There are 8 hidden switches. A switch that is on adds its own fixed numbers to the row, and there is some noise. The rows also spread widely along 10 directions, which tell nothing about the answers.
Known rows, each followed by its switches (1 for on, 0 for off):
[  0   9  -1  -3  10 -11  -9 -23  10  -5   6  -6 -10  11  17   2  13   7
  -3  10  12  23   8   0  -7   2] : 0 1 0 0 1 1 0 0
[-15   7  -2   2  -6   5 -29  -4  26  -3   7  10 -30 -16  22 -20   6  14
  -9  26 -12  34  17   8   8  -7] : 0 0 1 1 1 0 1 0
[-16  18   0  -8  22  19 -25 -19  31   2  -6   2   6 -18  14 -19  43  17
 -14  -4 -16 -22  -4  -3  11 -25] : 1 0 0 0 1 1 1 0
[ -5 -11  -1  11  -3 -20 -14  -8   7  -7 -11   3  -4  11  22  -4   2  18
   8  23   1  44   0   8  -8   5] : 0 1 0 0 1 0 0 0
[  3 -17  -9  13  13  -1  -3   8  20 -10  -6  -9  11 -13  16  14   5  20
  16  22  22  11 -12   6   0  -8] : 0 1 1 1 0 1 0 0
[-29   4  12   6  31  23  -9 -28  27  14   0  19  -9  -5  22  35  17 -19
  -2   7   6 -18 -10 -45   6 -19] : 1 1 0 1 1 0 0 0
[-14  -7   2   3 -10   0 -15  20  10   1   3  -1  -8  -3   1  -6   8  21
   3   5 -14  27 -31 -15  16  15] : 1 0 1 0 1 0 1 1
[  0   4   6   1  -5 -14 -15  20  11  20 -20  23   3  23   3 -15  -2  -3
 -19  17   3  28   1  -4 -22   0] : 0 0 1 0 1 0 0 1
[-19  -1   5  14  -2 -10 -17  -9  14   3  36  -8 -19  15  13  -7   1   5
   9  30  10  53 -29 -14   1   5] : 1 0 0 0 0 1 0 1
[-23  -4 -13  43  12 -14 -12  20  -1  23 -29  38   4  17 -26  15  -4  -6
 -21  16  30  22   4 -17 -48 -17] : 0 0 0 0 0 1 0 1
[-10   6   3   2  10   2  -9 -12  14  -8  25 -18 -17   5   3   7  24  12
  10  -5  -8   8 -21 -20  15  19] : 1 1 1 1 1 1 1 1
[ 20  26   1  -5   9 -10  -3  32  14  14   8  -3  31  25 -22 -25  23   2
  -9   3  17  11 -27  -6 -32   4] : 0 1 0 0 1 1 0 0
[-12 -13   3   7 -12 -21  -6  -6   0  -6   2   7  -2  14  -2   1   6  15
  15   6 -15  28  -4  -3  -2  28] : 0 0 0 1 0 0 0 1
[  8  29   0 -26   9   7   5 -32  22  -6  41 -14 -16   2   9  23  27 -12
   2  -7  18 -22  11 -21   6  12] : 0 1 0 1 1 1 1 1
[ -2  10  -3 -23 -25  -2 -21  19   7  -1  16   8 -20 -24 -15   3   4  20
 -12 -13 -14  14   5 -20  26  21] : 0 1 0 1 1 1 1 1
[ 21  -3   7 -14   3 -17 -23   2  14   3  -8  -6   9   8  23  -5  -5  11
  -5  20  16  31  -7   1   5 -11] : 1 1 0 0 0 1 0 0
[-24  -9  -3  10  -1  -5 -15 -15   5  -2 -11  13 -22  -7   7   8  11  13
  -8   6 -14  18   7  -4   5   4] : 0 0 1 0 0 0 0 1
[ -8   9 -28   8  -8   0 -31  27  -2  -1  -3  13 -20 -50 -27   0   2  29
 -35  -5   6  26  16   6   3  -8] : 0 0 0 1 0 1 0 0
[  1  17 -10  12  21  -3 -13  -6  17   6   7   7  -9   5   7  10   1 -13
 -21  22  42  18   8 -10 -27 -26] : 0 0 0 0 0 1 1 0
[  2   2  -2  -2  -3  -2  -4   1  26   7   7   8  -9   2   2  32   3  -7
   8  20  25 -16  17 -11  -7   1] : 1 0 1 0 0 1 1 1
[  3  -8  -7  21  -6 -14  -6  33   5   8   4   7   2   2 -19  21  -7   3
   8  23  32  29 -14 -12 -21   9] : 1 1 0 0 0 0 0 0
[ -1   9  12  -8  -3 -13  -8 -11  13   3   9   8 -13  24   0   5   6  -7
  -3   3  -2  11   0 -20  -2  13] : 0 0 1 0 0 1 1 0
[ -3  10 -10  -1  19  -3 -22 -19   5 -10  -8 -13 -11  -7   8 -11  26  22
 -28  -9  -2  13   4   7   9 -12] : 0 1 1 0 0 1 1 1
[-11  -6   0   3   2  -1 -19   9   6   0  -4   8  -2 -16   2   3   0  18
 -11   5   7  22 -16 -15  10 -10] : 0 1 0 0 0 1 0 0
[ 11  11   9 -11  16 -13  -5 -15  17   8   2  -9   9  43  33 -15   9  -6
  -5  16  11  25 -12  -1 -15  -1] : 0 0 1 0 1 1 0 1

New rows, each followed by its switches (1 for on, 0 for off):
[ -1  -2  14  -7  13  -6  -1 -15  26   8 -15  16  25  20  17   7  14  -7
  11  14   8 -19  -4 -12 -11  -9] : 0 0 0 0 0 1 0 0
[-26  -7 -16  38  14  -1 -15 -13  14  -6   5 -12 -20  -4  19  -7  20  21
   3  30   5  43  -9  16 -13  -6] : 1 0 1 0 1 0 0 1
[-17  -8  -3  17  -3  -4 -10  26  18   4 -11  14  24  -6 -21 -11  25  23
  10   8  -1  -6 -16  -6  -6  -3] : 0 1 0 0 0 1 1 1
[-14   2  -1  10   6  -9 -15 -13   7   7  -6  16 -32   9   2  26  -5  -9
 -20  12  21  19  22 -20 -10  -8] : 0 1 1 0 0 1 1 1
[ -1  -1 -11  -4   2   0 -15 -13  17  -6   9  -8 -16 -27  23  20   8  13
  -2  19  20  15   9   4  16  -9] : 1 1 0 0 0 0 0 1
[ 11 -19   9 -12 -30 -28  -8  26   7   6 -21  19  17  10   1   4 -10  14
  12  19   0  16   5   2  -1  18] : 0 1 0 0 0 0 0 1
[ 10  -8   2 -10  -9  -3   1  32  14  17 -16  22  11   0 -12  37  -7 -11
   1   6  23 -22  -5 -30  -2   6] : 1 0 1 0 0 0 1 1
[-12 -12 -10  13  36  -3 -20 -13 -10   2 -52  11  21  -4  16  -4  17  20
 -30 -16 -10  11 -13  -2   0 -26] : 0 0 0 1 0 0 0 1
[-18   5  -5  23  11  -2  -7   3  10   5   4  12  -1   6 -11   1  15   5
   1   4   3  16 -10 -14 -22   6] : 0 0 0 1 1 1 0 0
[ -7  19 -16  15   8  -8 -17 -12   4  -4  24 -11 -18   0  -4 -12  28  12
  -8   5   0  34   4  14 -18  14] : 1 0 0 1 1 0 0 1
[ -9 -27  10   5   7 -10  -7   5  14   1 -38  16  32   3  16   6   4  18
  15  14   0  -2 -16  -8   3 -13] : 0 1 0 0 0 1 0 0
[ 19  -7   9  -7 -11 -28  13  10   7   8 -13  17  22  41  -1  23 -11 -10
  27  12  17   2   9  -9 -31  26] : 0 0 0 1 1 1 0 0
[  6  -2 -15  13  20  -9 -11  13  -3  10 -41   4  13   4  -6  17  12  14
 -23  -7  19   2   3   0 -20 -11] : 1 1 1 0 1 1 0 1
[  5  14  13 -14  19  -7  -9  -8  11   9  11  -9   6  28  15 -17  15  -4
 -16   2   6  21 -31 -16  -1  -2] : 0 0 1 0 0 1 0 1
[  3 -17  -4  -5 -13 -14   1   5  12 -19   2 -14  11   3   6  -3  16  33
  27   6  -7   5 -16  10  14  23] : 0 0 1 0 0 1 1 1
[ -8  23   8   8  16  -9 -10 -10  15  14  -6  15  11  27 -16 -19  38  -3
 -11  -1  -8  -4   4  -4 -32   1] : 0 1 0 0 1 1 0 0
[  1 -11   2  -7  16   3  -3 -24  28  -1 -17   2   1   5  58  12  -3  -1
   6  30  14  12   9   3   3 -20] : 0 0 1 1 1 0 0 1
[ -5  -9   2 -23   8  12  10 -19  14  -9 -14   6  -1 -28  16  51  12   6
   6 -14  -2 -42  -2 -27  29   7] : 0 0 1 0 0 0 0 0
[  5  12   1 -15  15  10   6  14   7  -3  31 -28  13   0 -15   7  29   8
   3 -23   2  -8 -68 -39  23  22] : 1 0 1 0 0 0 1 1
[  4  -7   5 -11 -11   3 -23  47  13  12 -13  12  14 -21 -15  -6  -1  19
  -8  -1 -10   6 -26 -16  18   2] : 1 0 1 1 0 1 0 0
[-16  -4 -17  31   3  -7 -10  14   8  -3  -4   3  -5   5 -12  -7  14  19
   2  11   6  24  -2   7 -24   6] : 0 0 1 1 1 1 1 1
[ -8   3   2  -1  -3  -5   1  -1  14  -9   9  -7  18  12   2 -23  36  22
  19   5 -18   5 -26   0  -1  22] : 0 0 0 0 1 0 1 1
[ 13  32  16 -36  32  13  -5 -25  31  19   6   5   6  12  28   3  20 -33
 -29   2  13 -25   0 -23   2 -23] : 0 0 1 1 0 0 0 1
[-25  -1  14   0  -6  -1  -5  -6  14   8  24  13 -15   8   1  18   0  -5
   7   7   3  14 -26 -44  11  12] : 0 0 0 0 0 1 0 1
[-14  -1   9  13   3 -19  -6 -38  16   0   2  11 -31  22  11  24   7 -10
   7  20   7  13  31  -8 -17   9] : 0 1 1 0 0 1 0 0
[-14 -24  -3  19  35  -1 -11  -7   3   2 -34  -1  22   8  28  14   6  19
   2   2  11  17 -30 -15   1 -24] : 1 1 0 1 1 1 0 1
[  1  -6   6   3  15 -10 -24  11  11  23 -39  22  11  28  16   0  -8  -4
 -20  11   6  18   1 -14 -16 -22] : 1 0 1 1 1 1 1 1
[-23   7  -9  14   4  -8 -14 -12  -8  -4  24  -1 -26  -6 -24  18  16  12
  -7 -16  -7  19  -7 -23   2  23] : 1 0 0 1 0 1 0 1
[ -2  11 -15   0 -17  -1  11 -12  31 -11  32  -4  -8  -8  -5  18  29   7
  33  22  20 -24  28  13 -16  24] : 0 0 0 0 1 1 1 1
[-12  14 -10  15  15   0 -24   6  13  12   0  -2   4   3   1 -24  23  13
 -18  10   8  27 -17   0 -17 -16] : 1 0 0 0 1 1 0 1
[ -2   4   5  -8   4   8 -12  10  29   6   9  -7  20  -6  14 -15  24  12
   9  15   2   2 -30  -5   8  -3] : 1 1 0 0 1 0 0 1
[  2   3  -3 -13   2  -4 -20   3   4   9 -25  13   4  -9   1  17   9  11
 -18 -15  -3  -7  13 -10   7  -3] : 1 1 0 1 1 1 0 1
[ 22  20   9 -35 -23 -22 -18   0  12   4  -4  11  -2   8   2 -17  11   7
 -11   6 -15  12  31  12  -2  21] : 0 1 0 0 1 0 0 0
[  1 -13 -13   4 -27 -12   6  16  18  -8  16  -6   5  -9  -5  17   9  24
  40  24  15   3   0   8  -7  31] : 1 0 0 0 1 1 0 1
[-36 -15   5  18  -7  10   5   2  26 -13  15   6  -7 -19 -16  23  24  20
  37   7 -11 -20 -22 -24  18  17] : 0 1 1 0 0 1 1 0
[ -9  -2 -17   0   2   4  -9  -2   0  -5   0   8 -22 -31   0  42  -1   7
 -18  -4  24   2   6 -25  14  -5] : 0 1 0 0 0 0 1 1
[  0   7  -8   3  14 -10 -19  -7  -5 -14  28 -33 -11   5   1 -12  21  24
 -10  -8   7  45 -36  -7  13   8] : 1 1 0 0 0 1 1 1
[-44   4   3  17  -7  -1 -19  -8   3  -8  39  -4 -27  -8 -19 -18  26  26
   2  -6 -30  39 -37 -22  18  24] : 0 0 0 0 0 1 0 1
[-13  23 -12  12  18   5 -25  -4  12  10  10  -2 -22 -13 -12  -6  27   3
 -34   0   8  15  -3  -7  -9 -12] : 1 0 1 0 0 1 0 1
[ -2  22  17  -7  16  -2 -16   8  20  18  15   6   1  26  -3 -22  10 -14
 -21  10   6  23 -29 -27 -10  -8] : 0 0 1 0 0 1 0 0
[ -6  10  -1  -1   2  -4 -18 -23  18  -2   9   3 -16  -4  16  -3  19   5
  -1  12  -8  16  19   8  -5   5] : 1 0 0 1 1 0 0 0
[  1  -7   0   0  15  -1  -9  -7  16  -6  -1  -4   8  -3  11  19  13  10
  11   6  12  -5 -10 -13   9  -7] : 1 1 0 1 0 1 1 0
[-19 -19  -8  20   4   6 -13  16   9  -4   0   1 -10 -20  -7  29   2  17
   6   3   9   7 -18 -23  17  -1] : 1 1 1 1 0 1 1 1
[-16  21 -11  -2  -3   9 -13  -6  19  -4  28  -1 -18 -27 -11  -3  30  11
 -12   3   0   2   0  -5   8   1] : 0 0 0 0 0 0 1 1
[-14   4   0  -9   5 -12  -5 -30  -5   8 -15  24 -20   2  -1  45   1  -8
 -25 -19   4  -8  25 -33  -1   4] : 0 0 0 0 0 1 0 1
[-25  10   0  -1   5   7 -10 -21  14   0  24   5 -24 -14   7  13  16   0
  -9   2   0  11 -10 -27  13   2] : 0 0 0 0 0 0 0 1
[ 17  16 -10  -4   1  -7   1 -29  31 -24  44 -35 -23  -2  13   6  35   8
  29  28  17   3  18  29  -3  21] : 1 1 1 0 0 0 1 0
[ 11 -13   3 -11  10 -18   3 -30   2 -13   1 -20   5  29  48  18   1   6
  19  13  15  31 -19  -4   4  13] : 1 0 0 0 1 0 0 1
[ 10  12  -3 -16   4 -11   2 -28   7 -18  31 -31 -17   8  17   0  20  11
   2   1   1  26 -13   4  12  25] : 0 0 1 0 0 0 0 1
[-13  -8  -5  20  18 -14 -16 -24   4 -14 -12  -1   2  13  11  -8  15  19
   2   8  -3  29  -1   7  -9  -5] : 0 0 0 1 0 1 1 0
[-13  -5  -8  26  20  -2   4  10  12   0   0  -1  25  13  -8  -2  25   8
  11  12  18   7 -37 -10 -20  -3] : 0 0 0 0 0 0 1 1
[ -3  13  -8  -9  -5   0  -6   1   5   1   4   6 -17 -13 -12  13  15  10
 -12 -18 -10  -6  12 -11   1  22] : 0 0 1 1 1 1 0 1
[  2  19  27 -31   6   5   4 -17  36  20  19  13  11  30   9  21  21 -28
  13   5   9 -40  -7 -44   1   5] : 1 1 0 0 1 1 1 1
[-19  22   7   2 -33 -11  -7 -17  30  16  36  34 -47   9 -26  40  10 -26
  13  22   9 -20  61 -24 -21  29] : 1 1 0 0 1 1 1 1
[  2 -26  -9   2 -23 -10 -17  48  -7   0 -32  14   6 -19 -16  14 -15  37
   3  -9 -12  21 -11  -7  13  22] : 1 0 1 1 1 1 0 0
[  4  -5  -6   8   6 -25 -16   1 -15   0 -22   7  -4  13  -6  16  -9  11
 -21  -4  19  39   4  -9 -14   1] : 0 1 0 0 0 1 0 0
[ -3  20 -23   6  19   4  -2   1  -5   0   6 -11 -17 -11  -9  19  15   9
 -28 -17  23  11  -9 -16 -11   3] : 0 0 1 0 1 1 0 1
[-13   3  -7   1 -11   1 -24  12   8   1   7   6 -26 -27 -15  11   5  17
 -14  -2  -5  15   0 -12  15   7] : 1 0 1 0 0 1 0 0
[-19  -8  20   9  -7 -13 -13  16  10   5  -5  15  14  30  -9 -21  10  14
  16   5 -21  25 -34 -25  -2  15] : 0 1 0 0 1 1 1 0
[-19 -13  -9  33  33  -2  10 -11  -2  -6 -11  -7  16  17   4  22  26  11
  21  -1   7   8 -41 -20 -17   9] : 1 0 0 0 1 0 0 0
[-11 -14   6   3  -7  -1  15   3  17 -13  28  -9  -2   1   0  23   7  11
  38  10   7   4 -34 -23  12  31] : 0 0 1 0 0 1 0 0
[ 13  18 -19   0  10  -4 -14  -2   8  -6   8  -8 -28 -14  -3  19   5   4
 -28   4  32  19  20  -2  -6 -11] : 0 1 1 0 0 1 1 0
[ -1 -10   2 -29 -21  -7 -27  -3   5  -3 -26  10 -16 -32   7  12   5  31
 -16 -15 -30  -9  23   1  41  11] : 1 0 1 0 0 1 0 1
[  0  20   6 -14  26   7  -1 -16   5  10   3   3   2   8   7  25  19 -14
 -17 -18  10 -10 -20 -40  -1   1] : 1 0 0 0 1 0 0 0
[ 24  12   1 -16 -14 -22  -1  13  13   3  -5  11  14  24  -4  -5   5   0
   7  13  10   6  15   7 -25  19] : 0 0 0 0 1 0 1 0
[  8  -6   3  -7   1  -2  -4  32  10   6 -23  12  22   1 -10   3   5   9
  -5  -1   2  -3 -24 -17   2   2] : 0 0 1 0 0 0 1 0
[ -7   3   4  -1  22   4  -6 -13  17   3   4 -11  -3  10  27   3  11   4
  -6   8  14  16 -24 -16   4 -11] : 0 1 1 0 1 1 0 1
[ -3   0   0   4  -4 -15  -8  -6  11   2   3  11   4  15 -10   9  16   0
   9   7  -3  -1  13  -5 -11  17] : 1 0 0 1 0 0 1 1
[ 16   3  -6 -10  -1  -9   0  17   4   0  -6  -1  25  11 -13   2  21  15
   7 -12  -2  -8 -11  -4  -5  23] : 1 0 0 1 1 0 1 1
[  2  19 -13  -3  -4   2  -9  25   6  -2  24 -14 -12  -9 -14 -16  17  16
 -17  -3   7  30 -24  -7   1  15] : 0 0 1 0 1 0 1 1
